All rows are made from the same 9 directions, up to rounding. Whole rows:
(in the rows, 128 means zero)
[[104 118 112  56 164 145  93 131  50 102  82 107  81 157  75 156 174 177
  132 147 134 125 111]
 [138 131 123 113 119 127 109 143 142 121 129  87 192 120 146 177 163 137
  154 170 155 140 130]
 [147 168 139 120 149  91 152 113  87 121 146 122  60 165 134 128 138  98
  132 103 124 107 125]
 [124 141 113  99 142 143  99 130 101 114  97 107  84 172 139  53 131 115
  144 114 103 110 121]
 [153 106 115 182 145 137  91 131 135 142 103 146 100 158 165  53  73 132
  138 128  82 136 128]
 [112 100 131 119 124 108 149 104 149 150 142 181  86  83 102 121  90 144
   95  84 117 133 150]
 [155 119 117  78 146 119 112  93 162 119 115 106 119 115 129 166 157 141
  132 146  93 141 169]
 [147 120 125 150 141 140 118 118 145 121 112 137 138 125 133 129 122 132
  128 150 104 146 131]
 [103 166 143 145 134 105 141 153  57 116 141 162 107 144 125  97 106 107
  138 111 180 122  75]
 [122 134 134  81 124  86 114 128 143 134 154 150 138 105 157 147 100 131
  139 125 137 129 156]
 [129 119 139 137 116 115 177  83 190 140 150 182 105  69 109 114  99 108
   88  82 101 138 157]
 [149 139 127 107 138 102 146 108 113 127 138  91  95 135 113 179 176 129
  130 123 138 124 136]
 [117 120 123 136 134 141 112 135 118 122 109 148 128 127 124  98 110 136
  129 132 127 137 113]]

Rows cut short, each followed by the rest of it:
[113  91 115 145 121 170 127 126 141 133  99 127 133 111  90 112 138 153]
[108 126 119 138 120]
[102 116 111  91 121 158 109 136 118 125 101 101 116 141 111  86 146 137]
[129 114 122 113 125]
[ 91 128 136 140 115 144 132 155 100 139 135 155 112 151 127  76  87 121]
[115  98 129  99 113]
[137 138 131 131 124 152 143 126 126 138 133  90  86 190 139  99 137 101]
[115 102  77  79 150]
[103  99 120 139  95 163 124 148 155 155 127 115 142 134 131  80 110 131]
[115 103 114 104 139]
[108 147 142 132 135 160 143 139  96 105 121 142 133 151 105 133 135 118]
[113 139 124 113 106]
[147 120 128 129 152 155 127  91 167 103  99 159 129 109 114 131 125 128]
[110 152  70 152 146]
[142 125 132 109 148 131 128 114 122 125 127 123 100 153 123 165 135 138]
[116 138  88 114 155]
[158 164 125 104 132  96 114 113 154 122 138 110 113 145 187  80 119  83]
[158 115 105 120 151]
[118 142 143 176 137 184 136 148 102 106 111 148 149 168 118 116 117 114]
[112 155 104 115  99]
[136 180 143 158 126 125 161 139  93 104 141 107 144 150 129 136 164  85]
[142 136 169 123  85]
[113 177 140  99 141 140 112 143 100  87 119 145 152 155 151 101 118  95]
[147 153 126 119 108]
[113 110 121  87 135 142  94 126 145 118 108 151 149 109 128 128 110 152]
[128 149 108 140 145]
[160 161 134 135 126  63 125 139 114 144 169 100 119 153 188 142 123 104]
[165 123 158 118 134]
[114 115 133 203 109 167 141 159 115 152 130 134 123 167 130  72  94 118]
[110 107 115 100 107]
[129 149 145 140 142  98 132 150  74 118 149 140 148 134 126 205 133 142]
[141 164 179 138 101]
[143 138 119 102 154 114 103 106 130 106 105 144 108 120 139 101 122 124]
[144 137 111 151 130]
[132 109 113 101 134 108 105 124 121 145 123 113  86 137 134 112 123 148]
[136 109 121 123 145]
[147 141 125 140 165 103  70 138 110 102 106 179 152 125 174 109  77 137]
[168 180 133 173 106]
[100 144 144  90 140 106 131 140  80 109 141 160 141 111 103 194 131 148]
[127 149 173 135 111]
[ 88 127 127 103 126 161 133 133 109 104 105 145 145 105  80 123 146 138]
[115 132 150 136 100]
[106 133 130  69 142 139 137 114  97 119 120 127  69 153  94 130 143 133]
[106 104  99  97 144]
[114 125 126 165 122 126 118 162  89 138 128 130 138 140 132 111 114 138]
[141 130 171 131  90]
[ 85 134 133  81  88 134 138 156 126 150 157 100 130 149 137 103 126 113]
[121  85 138  73 147]
[131 121 128 151 135 127 139 139  86 132 128 106 120 140  98 179 162 151]
[126 141 161 131 104]
[163 106 113 185 136 112 111 124 138 145 117 122 119 122 146 111 117 141]
[144 134 133 158 118]
[129 106 112 130 108 122 141 112 162 136 122 106 149  68  98 138 168 140]
[129 117 169 160 119]
[103 107 124 139  98 126 135 160 111 153 144 100 158 114 109 159 148 153]
[129 122 189 124 110]
[106 149 137 132 124 151 142 154  75 124 131 107 110 182 116 117 142 114]
[122 117 135  88 105]
[100 139 134  66 147  98 122 128  73 121 135 156  76 135 110 140 115 144]
[125 111 141 115 128]
[114 122 123 106 106  95 129 127 148 144 146 134 134  85 135 112 118 129]
[136  99 164 138 133]
[134 163 141 161 110 119 139 154 123 134 157 115 147 162 174  99 111  85]
[145 120 140 104 117]
[122 172 130  80 136 101  97 155  84 107 134 105 143 161 168 127 136 112]
[171 148 161 116 114]
[134 114 124 165 135 139 140 103 151 123 109 168 114  94 107  89 110 125]
[112 115 115 158 115]
[ 81 114 133 131 114 190 153 125 138 114 106 168 141 103  72  94 122 127]
[ 86 113 113 125 111]
[169 135 119 185 120  86 146 121 130 154 146  87  98 132 150 107 146 107]
[149  99 160 137 112]
[124 120 126 138 110 116 137 125 154 143 140 138 136  99 133 108 114 122]
[126 106 141 135 131]
[130 147 140 129 128 121 133 147 100 131 149 111 130 166 144 159 132 121]
[133 137 134 102 129]
[127 132 132 119 147 140 129 121 106 118 118 137  97 153 115 130 127 130]
[116 129 100 116 131]
[115  98 124 113 134 169 117 123 138 132 107 136 110 146 110 121 116 150]
[101 128  71 110 155]
[125 152 145 163 122 163 164 126 137 112 131 141 144 140 119 113 129  90]
[107 127 109 115 115]
[120  92 114 146 120 116 141 115 132 152 123 139  92  89  91 110 127 153]
[113  91 151 147 118]
[142 168 149 126 140 136 162 107 136 100 139 139 130 139 127 151 142  89]
[115 137 100 118 135]
[142 115 115 164 122 146 131 135 122 134 114  82 138 137 114 136 170 137]
[135 137 148 135 107]
[102 116 129 120  91 128 129 144 171 138 145 138 204  72 134 137 119 133]
[131 132 167 143 130]
[140 129 140 117 160  99 147  98 109 117 135 167  90 107  96 195 129 148]
[109 136 124 146 135]
[135 118 125 123 131 151 110 122 165 114 111 136 175 108 134 144 127 136]
[129 164 107 148 141]
[134 122 113 119 121 172 126 112 162 119  98  90 127 139 120  83 159 112]
[123 121  88 119 139]
[107 135 134 127 116 136 134 144 118 126 135 136 145 128 125 120 122 122]
[125 124 144 119 116]
[127 110 110 136 129  89 115 124 112 150 124 138  77 108 128  74 107 142]
[141  88 158 146 112]
[138 105 127 140 130 109 116 126 148 142 136 151 147  99 137 160 104 154]
[129 144 133 151 141]
[128 103 130 195 126 154 141 140 117 150 125 139 109 151 115 112 105 139]
[105 117 111 117 117]
[136 114 123 197 140 131 120 148  84 141 116 135 103 155 125 106 110 144]
[132 129 143 135  91]
[124 195 135  93 144 104 126 119 108  65 116 152 167  92 133 111 151  85]
[165 154 184 169  79]
[132 112 132 153 106 133 174 110 159 154 149 116 105 115 105 134 140 119]
[ 96  88 116 112 146]
[113 115 140 141 112  81 143 155  93 178 180 139  87 146 140 150  86 146]
[119  87 156  94 139]
[128 113 110  70 105 104 131 112 155 161 143  71  79 129 133 108 154 128]
[129  71 119  98 172]
[101 150 155 127 135 143 138 149  97 113 143 176 140 153 129 143  90 118]
[111 141 115 104 123]
[148 137 126 144 141 133 124 132 107 124 122  99 113 168 137 134 146 123]
[137 140 117 118 122]
[151 131 129 165 142 128 136 107 143 123 120 151 106 127 135  97 110 112]
[123 123 101 142 125]
[100 142 141 154 108 187 169 132 133 119 124 137 130 147 102  77 129  90]
[ 94 101 103  96 113]
[125 150 135 151 146 118 106 134 121 106 117 199 141 117 159  66  63 108]
[144 140 128 155 101]
[150 198 150 112 131  82 135 118 151 109 165 155 132 142 205  83  85  52]
[154 116 109 115 145]
[141 118 132 184 127 117 141 129 129 153 142 149  98 139 141 101  90 122]
[118 104 116 123 127]
[134 161 138 110 123 122 144 118 145 109 140 122 153 120 139 138 146  96]
[134 134 132 127 131]
